The rows are grouped in 4 different ways at once. Each group adds its own fixed numbers to the row, and there is some noise. The rows also spread widely along 13 directions, which tell nothing about the answers.
In the rows, 128 means zero.
Some rows, each with its group in each grouping after it:
[158 126 159 182 101 125 193 190 128  86 137 178 175 119  68  87 109 107
 146  94 110 161 156  75 159 178 131 191  76 117 114 124 113] | J_36 J_361 T feni
[117 178 164 186 183 167 113 143 157 102 149 128 143  86 165  78 104  84
 154 146 141  89 160 127 164 113 130 103 128 120  61  74 129] | J_36 J_905 U Lig
[101 134 133 178 153 195  74 108 131 201 184 161  96 139  70  95 143 109
 144 134  60 130 145 105 130 110  68 116 158 126 189 126  85] | J_197 J_361 U Vuz
[168 137 117 126 138 155 127 122 165 122 109 157 145 168 102 102 200 129
 134 109 122 155 128 120 125 106 157 139 143 149 151 135 107] | J_435 J_348 N feni
[156 122 123 138  61  71 161 114  65 172 102 106  98 107 134 171  94 130
 135 117  96 137 165 121 113 135 108 121 136  81 122 152 146] | J_435 J_114 T Lig
[163 150 110 167 112 120 106 121 157 108  92 102 129 118 126 124 144 106
 126 118  92 128 131 129 138 105 107 114 125 150 149 110 145] | J_197 J_905 N Vuz
[144 129 100 137 123 162 123 133 135 152 114 122 112 130 105 128 157 130
 145  60  70 187 129  88 117  87 137 118 130 150 196 144 128] | J_435 J_356 N Vuz
[105 148 176 139 119 188  71  72 122 179 153 205 124 118 159 108 144 131
  87 191 113  41 151 115 136 149 203 128 189  97 124 110 106] | J_36 J_571 N Vuz
[135  90 141 130  66 100 161 168 113 138 119 141 155 150 128 123 134 142
 114 122  62 138 135  81 150 149  98 182  95 131 131 164 145] | J_36 J_114 U feni
[144 142 171 177 114 172 107 112 127  96 136 151 142 112  85 129  70  86
 141 146 163  98 160 131 170 141 169 126 144 109 118  66 105] | J_36 J_571 U Vuz
[137  98 149 135 130 173 169 157  94 138 190 202 138 170 103  45 188 167
 136 121  46 161 106  80 117 139  84 170 116 125 156 166 104] | J_36 J_356 N Vuz
[153 128 125 170 105  93 153 143 118 113 149 132 117 120 136 115 102 112
 145 143  78 142 104 143 117 118  44 114 112 105  85 109 138] | J_435 J_348 U Lig
[113 111 160 146 129 143 105 106 176 120 131  87 124 113 136 151  44 127
 129 161 119  81 109 159 126 117 107 117 134 148 114  60 144] | J_197 J_356 N feni
[125 143 106 119 157 139 108 142 127 164 149 155 142 156 199  71 218 153
 125 150  72 104 120 103 117  96  77 128 117 140 123 188 126] | J_435 J_571 U Lig
[143 118  84 132  57  80 118 157 110 182  57  86 116 128 129 190 113  98
 133  71  93 169 198  82 153 128 165 128 123 107 152 175 148] | J_435 J_114 U feni
[145 141  65 168 127  82  68 146 145 132 106 127 113 113 126 159 105 114
 130 120  99 132 114 152 116 142  65  89 116 120 154 135 116] | J_435 J_571 T Vuz
[140 121  96  94 174 151  89 141 174 125  73 113 142 147 108 165 133 135
 160  90 209 154 175 132 147 130 226 109 153 142 143 128 108] | J_36 J_348 U Vuz
[152 127 111 110 128 139 128 116  93 141 156 138 109 143 183 118 126 140
 146 128 106 156 117 130 101 119 162  62 159  83 101 123 139] | J_197 J_356 U feni
[156 164 105 156 122  98 160 152 146 153  51 133 150  81 126 124 182 105
 141  76 112 125 199  86 155 143 185 172 127 121 110 152 140] | J_435 J_114 N Vuz
[174 158 119 159 159 136 106 128 172  68  94 108 149 138 144 104 136  97
 150 140 153 122 123 161 144 117 146  87 134 130  90  79 143] | J_197 J_114 N Vuz
[150 142 122 123 117 115 129 133  89  76 146 201 135  78 181 123  99 169
 119 115 118 107  94 116 110 160 153  89 120  94 103 113 148] | J_36 J_571 N Vuz
[167 143 141 136 108 116  99 135 146  14  98 161 181 131 154 111  93 127
 102 155 172  69 106 132 155 153 157 114 104 143 110  97 121] | J_36 J_356 N Lig
[166  89 162 134  79 157 112 145  89 100 151 171 120 195  94 118  79 118
 133 150 132 186 140 125 136 166 181  89 142  70 131 120 112] | J_197 J_905 N Vuz
[ 97 142 114 148 175 127 108 157 185 146  99 117 144  68 112 136 131 141
 143  94 106  84 156  92 153 123  82 164  97 187 156 124 122] | J_197 J_348 U Vuz
[147 136 127 131 141 144 115 130  88 119 146 150 137 151 142  90 151 136
 149 135 129 114 147 114 144 125 110 104 134 111 125 143 112] | J_197 J_114 U feni
[205 142 107 163 114  92 176 110 119  84  91  50 147 142 145 108 162 111
 163 142 152 117 135 176 135  92  66 146 119 135  98 121 152] | J_36 J_571 T Vuz
[108 132 105 121 189 133 109 166 174 163 133 197 149 123 132  95 198 160
 133 128 102 113 131 107 127 152 111 154 124 144 126 162  96] | J_435 J_348 U Vuz
[125 125 150 141 115 175 117  99 143 179 126  81 118 166 167 107 147 103
 129 156 100 112 158 127 142  86 159 131 169 124 115 120 144] | J_36 J_356 N feni
[150  90 131 125  85 123  99 125 150 103  80  79 138 174 104 172  59 118
 135 151 190 126 157 162 151 138 162 127 141 121 132 111 133] | J_36 J_361 N Vuz
[106 154 126 157  97 118  60 101 163 176  99 126 116 100 160 162 116 102
  93 154  66  77 133 114 140 108 119 106 146 137 138 112 139] | J_435 J_114 U Lig
[123 117 135 114 154 152 119 106 107 173 151 130  98 135 136 133 126 164
 148 144 131 121 140 137 104 126 117 103 158 108 139 128 116] | J_197 J_348 T Vuz
[142 119 121 144 108 146  92 156 159 112  90  93 132 149  90 166  75  86
 146  90 147 169 169 103 165 120 173 106 116 139 156 106 121] | J_197 J_348 U feni

New rows. What belongs after each?
[100  85 124 109 175 150  95 156 188 157 116  53 130 165 141 154  71 129
 166 141 161 133 156 153 137 119 136 114 131 144 108 114 130] | J_197 J_356 U feni
[193 157 107 133  99 110 119  73 152 101  33  77 138 104 105 187 135  95
 141 108 194 114 181 147 152 105 221 113 167 138 135  85 132] | J_197 J_348 U Vuz
[129 124 127 104 145 123 128 133 149 145 110 170 153 108 142 134 137 158
 133 137 153 104 156 117 125 171 196 138 144 112  99 133 123] | J_197 J_361 U Vuz
[153 110 116 103 130 164 135 150 131 138 131 131 147 179 152  97 197 153
 138 113  88 174 123  87 123 100 144 130 112 147 149 168 141] | J_197 J_571 U Vuz
[133 157 133 117 177 114 181 160 144 130 107 103 163  85 225  89 177 161
 150 115 131  97 163  98 131 121 140 149  97 142  68 150 170] | J_197 J_905 T feni
[151 132 103 143 135  81 153 133 178 117  98 124 147  99 134 119 153 147
 125 121  78 108  96 141 103 122  69 160 109 168 117 125 139] | J_435 J_356 N Lig
[136 156  99 119 173 124 112 145 127 117 118 188 155 105 169  96 184 158
 132 116 126 101 131 107 136 151 147 114 132 124 113 147 120] | J_36 J_114 U Vuz
[136 121 125 126 126 131 159 132 110 147 156 139 117 109 155 114 152 169
 147 112  66 156 104 112 104  98  81 117 126 128 133 141 151] | J_435 J_905 U Vuz
[124 138 174 113 168 184 104  64 139 138 145 140 140 127 124 118 140 158
 143 177 191  52 153 156 139  99 140 130 177 145 135 100  93] | J_435 J_905 U feni
[139 115 103  96 153 146  61 165 148  98 133 158 160 212 166  93 154 149
 127 156 145 140 115 119 130 133 135  83 112 134 137 168 110] | J_197 J_361 U Lig
[147 169 105 140 121 164  53 118 126 157 106 186 126 142 153 129 171  97
 105 117 125 138 166  92 141 150 252  78 166  90 154 144 104] | J_36 J_571 T Vuz
[101 179 119 173 209 173  62  95 152 131 150 143 130  64 116 102 140 132
 147 131 136  31 137 137 149  99  51 123 140 172 165  95  90] | J_36 J_571 U Vuz
[158 130 109 170  88 117  58 112 170 126 116 171 124 169  93 143 132  84
 103 176  97 135 102 162 135 145 122  98 160 107 139  99  93] | J_435 J_348 U Vuz
[153 111 140 140 144 119 168 131 151 106 145 143 132 108 101 121 104 150
 149 115 121 149 109 159 105 147 116 138 137 125  96  90 135] | J_36 J_905 N feni
[129 141 154 169 109 143 117 168 113 113 126 141 157 133 159  94 119 107
 122 149 122  90 168  86 176 149 126 152  91 115 116 142 125] | J_36 J_571 T Vuz
[135 129 155 146  86 119 146 123 103 104 110 131 156  91 144 127 102 136
 119 146 126  57 154 100 167 139 123 167 115 134 126 119 129] | J_36 J_356 U Vuz
[161 133 133  97 112 175 116  83 170  92 110 129 144 125 142 157 138 160
 122 107 123 156  78 110 108  79 204  84 143 169 169  82 159] | J_197 J_361 U Vuz
[130  82 135  87 110 130 131 107 134 150 137 116 123 148 150 152 114 188
 120 141  99 120  99 136  89 117 115 133 130 146 140 133 154] | J_197 J_571 N feni
[143  95  87  82 141 116 105 127 134 179 133 175 123 168 116 146 152 165
 139 122 129 175 133 141  86 168 181  99 170  93 131 159 105] | J_197 J_361 U feni
[126 163 121 151 142 144  82 131 135 113 146 174 136 101 177 106 120 115
 119 132  94  98 114 103 137 135 152  77 131 116 118 103 121] | J_197 J_356 U feni
[124 157 135 165 130 182  85 109 155 157 108 122 122 136 117 109 170 103
 128 124 102 103 161  98 157  78 121 137 142 158 180 128 112] | J_435 J_348 N Vuz
[124 106  94 123 186 143  89 143 140 159 156 117 112 172 128 100 143 152
 161 130 113 134 124 155 104 117  53 109 130 137 141 153 111] | J_197 J_571 N feni
[101 113 115 102 176 160 118 171 129 145 130  89 124 132 169 123 126 166
 168  99 128 135 152  90 140  93  98 115 100 154 144 156 143] | J_197 J_348 U Vuz
[168  87 146 124  28  98 163 108 119 131  83  43 126 163 147 176 112 137
 111 148  96 149 130 133 130  99 121 147 124 136 143 134 181] | J_36 J_905 T Vuz
[138 136 100 120 150 100  94 144 133 113 131 186 155 122 155 121 133 152
 127 148 148  86 121 144 125 165 121 115 124 113 104 142 104] | J_435 J_571 U feni
[146 103 132 165  92  99 135 172 133  95 115 125 157 147 106 120  91 110
 137 155 117 114 137 127 165 154  73 161  93 124 119 132 112] | J_435 J_356 U Vuz
[139  91  99 143 118 122 126 179 152 129 146 157 119 138  75 141  96 143
 142  69  55 209  87 110  98 135  80 125  91 141 169 136 129] | J_435 J_571 N feni
[174 144 144 137  98 148 118 118 103  80 132 159 152 176 152  69 184 134
 115 155 111 114 120 109 138  95 103 120 117 137 147 155 119] | J_435 J_905 N Lig
[125 112 121 114 117 151 120 196 165 158 114 155 151 175 174 100 174 133
 113 101  56 184 134  58 126 122 179 141  88 139 127 187 152] | J_435 J_571 N Lig
[ 90 109 185 130 139 179 130 164 137 125 174 197 142 119 120  94 100 174
 120 122  63 118 102  65 127 130  89 149  86 156 151 130 124] | J_435 J_114 N Lig
[151 211  75 126 163 151  84 108 105 136 110 214 128  71 171  89 247 156
 117  61  93 114 141  66 118 105 177  84 152 136 192 173 112] | J_435 J_905 N Vuz
[144 123 154 186  68 101 113 126 169  79 133 147 158 133 123 120  99 101
  89 182  56  88  68 141 152 138  55 145 109 148 111  74 141] | J_36 J_114 U feni
[155 136  98  97 139 145  95  90  87 102 122 108 121 138 145 142 127 164
 152 111 163 114 123 132 116  71 106  72 141 147 183 142 109] | J_435 J_356 U Lig
[117 110  89 115 141  88  90 170 210 115  73  85 175 143 179 143 139 140
 112 140 120  87 116 132 149 133 106 153  98 186 118 145 145] | J_36 J_356 U feni
[124 116 131 147 119 154  87 125 148 140 141 143 127 151 105 133 106 125
 136 152 118 127 122 133 136 119 101 116 138 127 154 118 108] | J_435 J_361 U Vuz
[101 123 169 109 176 176 145 143 142 149 147 171 161 121 119  87 168 180
 141 125 111  90 144  77 139 114 103 179 107 173 144 152 107] | J_435 J_114 U Lig
[124 125 151 180 120 116 123 103 159 157 149 184  98  59  57 179  48 127
 124 130  75 135  90 157  94 174 110 112 156 102 130  47 114] | J_435 J_114 T Vuz
[142 134 174 184 120 179 186 135 103 121 170 152 128  95  85  89 104 101
 162  99  82 156 141  87 148 121 128 148 126 109 120  85 120] | J_36 J_356 U Vuz
[165 102 161 137 122 149 165 146 148 107 118 113 167 185 106  88 163 123
 149 155 124 143 140 122 157 122 118 169 113 145 106 124 132] | J_197 J_114 U Vuz
[162 149 109  99 131  97 142 113  96 107  91 167 163  92 138 118 176 168
 127 107 148  75 161  92 129 147 157 147 124 143 144 164 105] | J_197 J_356 U Lig
[138 134  80 118 122  63  95 159 145 105 100 180 162 105 175 130 141 162
 103 147 110  83 109 120 124 180 110 121 107 125 114 156 132] | J_197 J_361 U Vuz
[176 130 169 150  90 135 174  77 151  99 119 123 131 119 109 137 105 110
 132 144 139 124 119 163 124 116 178 135 167 116  82  48 147] | J_36 J_348 N feni
[184 170  68 177  67  44 144  84 109 112  85 108 109  56 157 151 135 114
 120 107  73 105 109 154 107 114  80 107 146 110 119 108 174] | J_36 J_361 N Vuz
[138 125 137 143 104 135 131 137 149 121  87  73 147 128 102 160  86 121
 150 104 161 121 171 108 155 102 124 152 102 158 167 127 130] | J_435 J_361 T feni
[186 134  96 134 119  82 138 156 162  56  86 145 161 132 152 115 154 140
 120 119 100 146  81 136 120 146 126 111 102 141 101 115 160] | J_197 J_114 N Vuz
[118 166  89 115 183 131  39 126 176 148  57 102 159 148 199 118 208 135
 114 159 170  42 173 128 165 121 149 120 143 163 143 170 117] | J_36 J_114 T Vuz
[180 147 138 136 109 104 169  82 136 103  94  64 138 123 172 132 145 129
 139 159 148  88 130 162 123  87 112 129 136 138  92  92 161] | J_197 J_348 T feni
[168 128 129 172  48  96  94 113 138  83  91 108 135 134 114 161  98 107
  95 148  98 119 109 134 148 127  97 119 116 142 170 104 138] | J_36 J_905 T Vuz
[151 126 133 125 141 137 125  82 147 111 129 138 144 133  93 126 152 149
 134 147 154  87 121 157 130 113 101 149 156 157 142 100 100] | J_36 J_348 U feni
[160 113 167 169  96 124 170 136 144  77 131 136 148 111  91 132  72 111
 143 135 111 144 106 138 146 145 123 139 118 119  89  60 145] | J_36 J_114 U Vuz
[119 137 110 145 130 110 119 174 161 165  96 135 134  92 161 153 113 123
 129 103 100 138 156  99 129 155 165 131 106 115 110 142 145] | J_435 J_571 T Vuz
[133 151 128 150  93 151  85 102 146 157 103  95 136 148 163 131 165 114
 105 143  88  88 141  99 145  73 109 136 121 164 180 147 136] | J_435 J_571 T feni
[167 145  96 155 145  90 115 123 131  90 114  97 112 116 141 126  99 114
 154 129 136 120 121 174 114 114  71  78 130 118  96  97 136] | J_197 J_348 N Lig
[134 118 147 130 152 123 128 121 138 110 145 182 152 104  90 124 105 154
 133 145 150  84 129 145 121 169 118 154 131 132 109 108  95] | J_36 J_571 U Lig
[127 122 148 155 154 173 101 141 132 126 162 140 130 166 116  80 112 111
 146 149 117 118 139 127 143 131 104 118 132 121 130 116  99] | J_197 J_356 N feni
[145  97 171 112  79 130 159 140 122 109  94 135 160 129  92 168  69 147
 128 115 169 122 168  94 149 161 198 170 110 130 150 127 111] | J_435 J_356 T feni
[141 150 131 147 117 118 125 149 178  95  45  88 161  79 106 155 111 116
 133  72 148 108 183  86 166 106 155 166  88 189 160 125 139] | J_435 J_905 N Lig
[140 102 122 103 139 114 130 164 151 108  89  94 167 147 130 136 122 150
 145 119 157 115 160 111 144 127 124 158  85 169 129 156 131] | J_197 J_571 U Lig
[157 113 145 146  98 137 173 139 120  82  92  33 139 126  94 142  62 118
 174  80 164 144 174 112 157  77 100 153  92 161 146 114 159] | J_36 J_361 N Lig
[139 126  79 105 173  94 110 177 205  68  73 124 170  96 143 140 153 192
 130  78 125 123  84 120 119 116  79 140  70 216 169 146 147] | J_435 J_905 N Vuz
[117 136 150 153 139 158 132 153 146 109 130 134 141  99 127 114  98 129
 139  92 103 121 134  91 151 120 128 135 107 147 129 102 144] | J_36 J_114 N feni
[124 136  56 134 193 105  78 156 108 131 157 152 116 105 128 115 127 160
 162  92 108 119 116 134 108 135  23  86 108 133 160 157  99] | J_197 J_571 U feni
[149 100 167 136 144 168 130 160 120  82 164 147 146 182 140  80  86 131
 155 173 158 135 125 145 138 149 133 110 115  96  77 106 125] | J_197 J_571 N Vuz
[111 150 124 131 143 144  95 128 142 151 157 200 154 137 198  68 212 164
  81 162  48  71  89  88 119 138 101 140 124 148 148 162 113] | J_36 J_356 T feni
[101  90 138 102 173 160  73 135 176 110 141 146 145 158 100 137 109 182
 131 158 158  90  98 146 136 130  80 136 126 178 167 116  94] | J_36 J_348 U Vuz
[ 98 155  88 117 204 172  58 146 120 142 151 145 127 135 180  83 152 158
 152 107 146  96 149 108 134 107 102  84 133 134 156 167 110] | J_36 J_361 N feni
[138 125 143 144 123 184  93 124 126 116 156 184 132 145  95 101 138 144
 119 115  80 134 106  88 126 121 120 121 117 150 192 125 110] | J_197 J_571 N Vuz
[140 131  92 122 146 125 137 175 149 133 114 136 146 142 173  94 175 140
 139  92  87 155 127  95 123 118 132 129 106 139 124 169 138] | J_435 J_356 N feni
[126 126 118  87 134 121 104  72 122 159 134 151 116 104 198 158 142 198
 103 164 121  73  92 154  80 131 144  99 166 122 128 125 145] | J_36 J_571 T Vuz
[167 151 203 121 177 211 212  79 127  56 159 124 160  97 111  94 133 181
 180 104 178 115  98 124 118  54 129 137 122 181 137  55 137] | J_435 J_114 T feni
[145 126 125 140 100  99 131 170 159  90  74  89 164 127 168 120 115 119
 116 123 102 104 141  95 152 127 125 149  76 163 116 139 160] | J_197 J_356 N Lig
[140 121  96 135  65 121 107 132  93 128 101  87 100 110 128 186  51 121
 140  56 112 171 151  94 132 102 151  84 125 116 178 131 161] | J_36 J_361 N feni
[157  58 139  92  82 148 146 173  96 127 142 170 143 235  98  98 146 157
 122 119  93 205 128  86 121 156 159 151 113 113 159 193 107] | J_36 J_356 N Lig
[ 83 123 204 172 101 140 129 142 134 151 143 185 145  56  89 121  67 135
 103 134  83  46 177  66 165 180 116 201 103 140 139 110 113] | J_197 J_905 N feni
[140 100 135 128 218 157 130 145 200 113 170 140 126 172 104  95 110 141
 175 156 154 164  90 201  94 141 110  98 149 120  65  70 112] | J_197 J_348 N feni
[151 135 125 161 132  98 163 174 163 123 106 152 168 137 147  68 175 104
 122 140  85 117 146 115 142 165 128 180 108 122  65 148 128] | J_36 J_356 N Lig
[130 169 124 165 197 191  90 115 131 123 167 171 132 131 120  57 191 124
 153 128 105 108 118 121 145  99  78 102 146 143 150 114  95] | J_36 J_114 U Vuz
[139 155 129 136 175 172  94  88 116 147 160 140 108 127 166 105 146 141
 147 156 132 103 121 150 104 108 127  72 161 108 125 107 121] | J_197 J_571 T Vuz
[151 135 123 152 176 127 146 105 180 133 125 108 125  98 101 118 134 132
 157 120 111 120 115 166  93 107  88 134 137 158 106  86 135] | J_197 J_571 N Lig
[149 151 129 129 123  73 182  99 169 154  84  83 142  90 220 128 185 143
 113 166  97  70 126 150 107 108 120 162 139 140  50 120 182] | J_36 J_348 T Lig
[133 111 111 125 127 114 105 157 154 162 106 149 141 164 133 114 166 129
 117 130 111 137 166 122 138 165 159 149 143 116 121 168 117] | J_36 J_905 N feni
[119 141 119 125 166 122 107 134 129 130 131 189 132  70 105 136 116 161
 134  90 106 109 129  97 116 153 122 110 121 142 150 122 107] | J_197 J_114 U Lig
[158 110  90 120 147 102 141 158 185 101 111 132 155 129 140 133 150 153
 137 109 101 166  80 146 105 136 123 131 112 151 104 117 153] | J_36 J_571 U Vuz
[157 103  91 123 115  77 164 162 152 124  84  85 156 130 110 143 135 144
 156  95 122 147 149 120 131 129  90 167  94 157 131 155 145] | J_197 J_361 U feni
[141 159 109 153 128 105 108  94 149 138  93 116 131  69 156 155 122 113
 126 138 134  70 146 153 135 129 148 120 157 123  99  94 141] | J_36 J_571 U Vuz
